The groups are shells around one centre, one inside the other: the same stretched ball of 5 dimensions in 9 sizes.
Known rows, each followed by its group:
[ -2.4  16.0  -1.8  21.7   2.4 -26.4 -35.1  18.0]
Q322
[ -2.4  34.0 -23.7  -9.3   7.9 -25.9 -30.0  -9.2]
Q981
[ 10.7  19.1 -22.7  -8.5  -3.0  -3.7  -6.9   1.0]
Q57
[ 16.3  22.7 -17.3  16.7  -3.6 -16.5 -15.4  15.3]
Q775
[ -3.1  33.0 -23.0  -5.7   5.9 -13.1 -34.2  -6.8]
Q775
[ 13.4   5.0 -17.9  -7.6 -11.1  30.5   4.3   5.8]
Q911
[ -4.5  32.2  -6.7  24.4   8.8 -34.5 -43.5   5.9]
Q661
[ -2.7  10.9 -18.1 -19.7  -1.7   6.5 -16.0  -1.3]
Q780
[ -0.7 -21.5   4.9 -17.3 -10.4  39.9  24.3  -2.0]
Q661
[-3.1 -2.7  1.2 -5.6 -3.9 30.7  6.6 -8.3]
Q780
[-20.0  13.1  -8.9 -25.0   8.4  -7.5 -25.0 -16.3]
Q981
[ -0.2 -24.3  20.9  -2.7  -5.5  21.0  41.8  -9.9]
Q981
[  6.6   9.2 -18.7  -6.6  -7.5  13.2 -15.3  12.2]
Q775
[  5.6 -25.6  20.1   8.2 -11.3  41.3  39.4  -0.7]
Q780
[-17.8  24.6  -6.5  -6.3  14.1 -45.8 -37.5  -8.9]
Q322
[  3.7   8.9 -12.7  -9.9  -4.8  32.4   2.7  -9.8]
Q775
[ -6.6   5.3  -1.3   2.3   0.7 -11.3 -21.3   8.9]
Q911
[-13.6  23.4  -5.0  -4.4  12.3 -30.6 -24.0 -15.7]
Q911
[  9.2   1.3  13.1  35.5  -3.2 -12.3   2.7  15.3]
Q57
[ -5.6   9.9   0.5  11.7   3.3 -30.7 -27.4  13.7]
Q111
[ 15.0  -8.9   1.3   1.4 -11.7  44.0  37.3  -6.5]
Q322
[  3.3   5.6   0.4  19.0  -3.7  -3.3 -16.1  16.9]
Q911
[ -0.3   3.1  26.7  50.8   4.6 -42.6 -10.5  18.0]
Q661
[ 15.5  10.4 -28.9 -25.3  -9.3  20.2   9.7  -2.3]
Q661
[ -6.8  17.7 -11.0  -4.8   5.1 -26.0 -28.4   2.4]
Q826
[-13.7   5.8  26.1  35.6  10.7 -42.9 -18.8   4.0]
Q57
[  4.7 -18.4  31.9  32.9  -4.5  10.6  33.5   1.3]
Q322
[  1.9  13.9 -30.5 -37.0  -4.7  28.8  -5.3 -12.5]
Q111
[ -4.4  26.1 -15.4  -9.2   7.2 -13.0 -16.9 -16.0]
Q111
[ -3.2  24.5 -17.9 -11.8   5.7 -15.1 -19.0 -10.9]
Q826
[-26.5  -0.2  20.6   4.6  12.3 -31.9 -21.8  -7.0]
Q661
[-18.2  12.2  20.7  25.5  13.8 -37.6 -22.5  -7.2]
Q981
[13.5 -8.8  1.6  2.4 -9.8 20.5 28.5  2.3]
Q826
[  8.7  14.9  -9.0  17.4  -3.5  -8.2 -18.6  16.0]
Q57
[  9.1  10.7 -22.1 -18.3  -6.8  24.8   3.2  -5.1]
Q826
[  2.1 -29.5  10.3 -17.9 -13.2  55.6  42.6  -7.7]
Q775
[  1.1 -13.4   1.6  -8.9  -9.0  28.2  12.3   4.0]
Q981
[  7.9  -7.1   0.3 -13.7  -5.2  21.5  38.5 -17.0]
Q111
[-18.1  15.9   0.1 -11.2  12.2 -18.4 -15.5 -22.9]
Q111
[ -5.5  12.4  -1.6   2.7   3.1   3.0 -10.2  -9.1]
Q780
[  1.1  26.4 -19.1  -7.2   4.3 -11.4 -16.4  -9.9]
Q911
[  3.9  18.8 -24.4 -21.8  -0.3  -1.4  -7.6  -8.3]
Q57
[-13.7  -6.5  30.3  25.0   7.4 -24.4   0.7  -2.8]
Q780
[ -3.2  18.7  -9.2  -7.5   7.0 -27.1  -9.3 -11.1]
Q322
[ 14.5  -8.6  -5.7 -10.0 -11.9  35.5  32.6  -3.2]
Q826

New rows, each followed by its group:
[ 11.3   9.2  -9.9  15.1  -7.5   0.6 -15.2  21.5]
Q661
[ 10.4  26.0 -15.8  16.5  -0.3 -17.5 -22.8  10.8]
Q322
[-11.3  -8.3  -2.5 -34.0  -0.5  18.1  12.0 -18.2]
Q661
[ -6.7 -11.7  29.6  23.9   3.8 -25.8  12.6   1.7]
Q661
[ -2.3  36.5 -35.0 -15.7   4.3 -20.2 -48.1   2.7]
Q661
[ -0.3  27.2 -34.0 -34.4   2.6  -0.8 -16.9 -15.9]
Q661
[-12.0  -4.9   8.7 -15.8   3.6  13.4  16.4 -24.6]
Q911
[-17.0   5.8  -0.1 -18.5   6.4   5.4  -7.7 -20.8]
Q911
[-14.6  16.5 -11.9 -18.1   7.8 -24.3 -30.3  -5.9]
Q981
[  7.1 -30.4   9.5 -17.8 -15.0  61.1  52.6  -9.8]
Q111
[ -5.8  42.0 -26.0  -6.1  12.0 -44.5 -45.6  -6.2]
Q661
[ 7.0 10.6  2.2 18.5 -0.1 -6.4  3.1 -0.5]
Q826
[-16.3  -1.1   5.9 -17.6   4.8  14.8   4.4 -24.1]
Q981
[  5.3 -13.1   6.9 -12.6  -5.6  28.6  44.0 -19.2]
Q981
[-15.4  24.0  -9.7  -8.6  12.4 -44.3 -37.2  -5.9]
Q981
[  5.3  -6.7  28.1  46.3  -1.2 -18.3   9.6  14.9]
Q111
[  5.7 -14.6  15.6  17.3  -9.2  32.2  21.9   4.4]
Q57
[-23.1   4.6   9.7  -9.7  11.9 -26.8 -16.1 -14.9]
Q111
[ -1.2   9.5 -15.0 -17.2  -3.2  29.4  -4.2 -10.9]
Q981
[-14.9  21.9 -15.0 -21.1   8.9 -12.1 -27.6 -16.5]
Q911
[  1.7  23.8 -11.5   7.9   2.9  -5.6 -18.8  -3.8]
Q111
[-11.8  -7.7  13.5  -8.8   4.5  -8.3  12.7 -14.4]
Q981
[  2.8  21.1  -9.5   6.0   3.3 -13.3 -11.6  -4.7]
Q826
[ -4.7  24.8  -4.4  13.6   9.3 -45.9 -30.0   2.5]
Q826
[  3.4  13.0 -28.4 -32.9  -5.0  27.3  -3.2 -11.0]
Q322
[ -7.6  25.3 -19.2 -17.5   7.5 -19.8 -25.0 -12.0]
Q780
[ -9.5   8.6  -3.4  -6.3   1.8  13.9 -13.3  -9.6]
Q322
[-10.0 -19.8  20.5   2.3  -3.1  16.2  11.8  -0.1]
Q981
[-21.5  -4.5  10.7 -12.1   5.5   4.2  -8.6 -13.5]
Q981
[-27.2  22.9  -2.2 -10.5  16.8 -36.7 -42.6 -16.0]
Q661
[ -0.6   5.1 -19.9 -30.5  -4.1  14.3  -3.2  -5.2]
Q111
[ 16.3 -14.4   1.8  -4.4 -12.7  36.6  44.3  -4.3]
Q911
[  1.3   4.4  15.2  32.2   1.0 -10.1  -2.6   5.8]
Q826
[  8.5  27.0 -33.2 -12.4  -4.0   9.1 -25.4   3.5]
Q661
[ -5.5  16.7 -28.2 -37.4  -0.6  23.4 -14.8 -16.1]
Q661
[13.2  0.6  5.4 25.3 -6.0 -7.7  6.8 16.0]
Q322
[ -0.3 -24.5  14.6  -9.6  -9.8  55.0  40.5 -13.7]
Q322
[  7.7  18.8 -32.2 -29.9  -4.1  14.2  -4.7  -8.6]
Q981
[-11.6  -3.9  21.7  16.7   3.7   6.9   3.1  -9.8]
Q111
[ 12.9 -32.0  27.4  14.7 -13.0  38.5  60.9  -2.3]
Q661
[ -0.8 -15.5  26.8  31.0  -5.2  16.6  12.1   9.0]
Q111
[-11.3  24.3  -9.3   0.4   8.5 -21.0 -35.5  -4.8]
Q826
[-23.2   9.8  19.8  21.5  13.8 -42.1 -34.1  -0.3]
Q322
[  0.2 -14.2   5.7  -5.4  -7.0  14.4  12.7   5.4]
Q661
[-10.1  -1.8   0.8 -21.8   2.4  11.2  10.7 -20.7]
Q826
[  9.5 -11.4  11.7  22.0  -9.3   8.3  11.4  18.4]
Q775
[-11.2  28.1   1.0  20.6  13.2 -47.9 -39.1  -0.5]
Q57
[ 13.5   7.1 -12.3 -10.4  -4.5   6.3  22.4  -9.3]
Q661
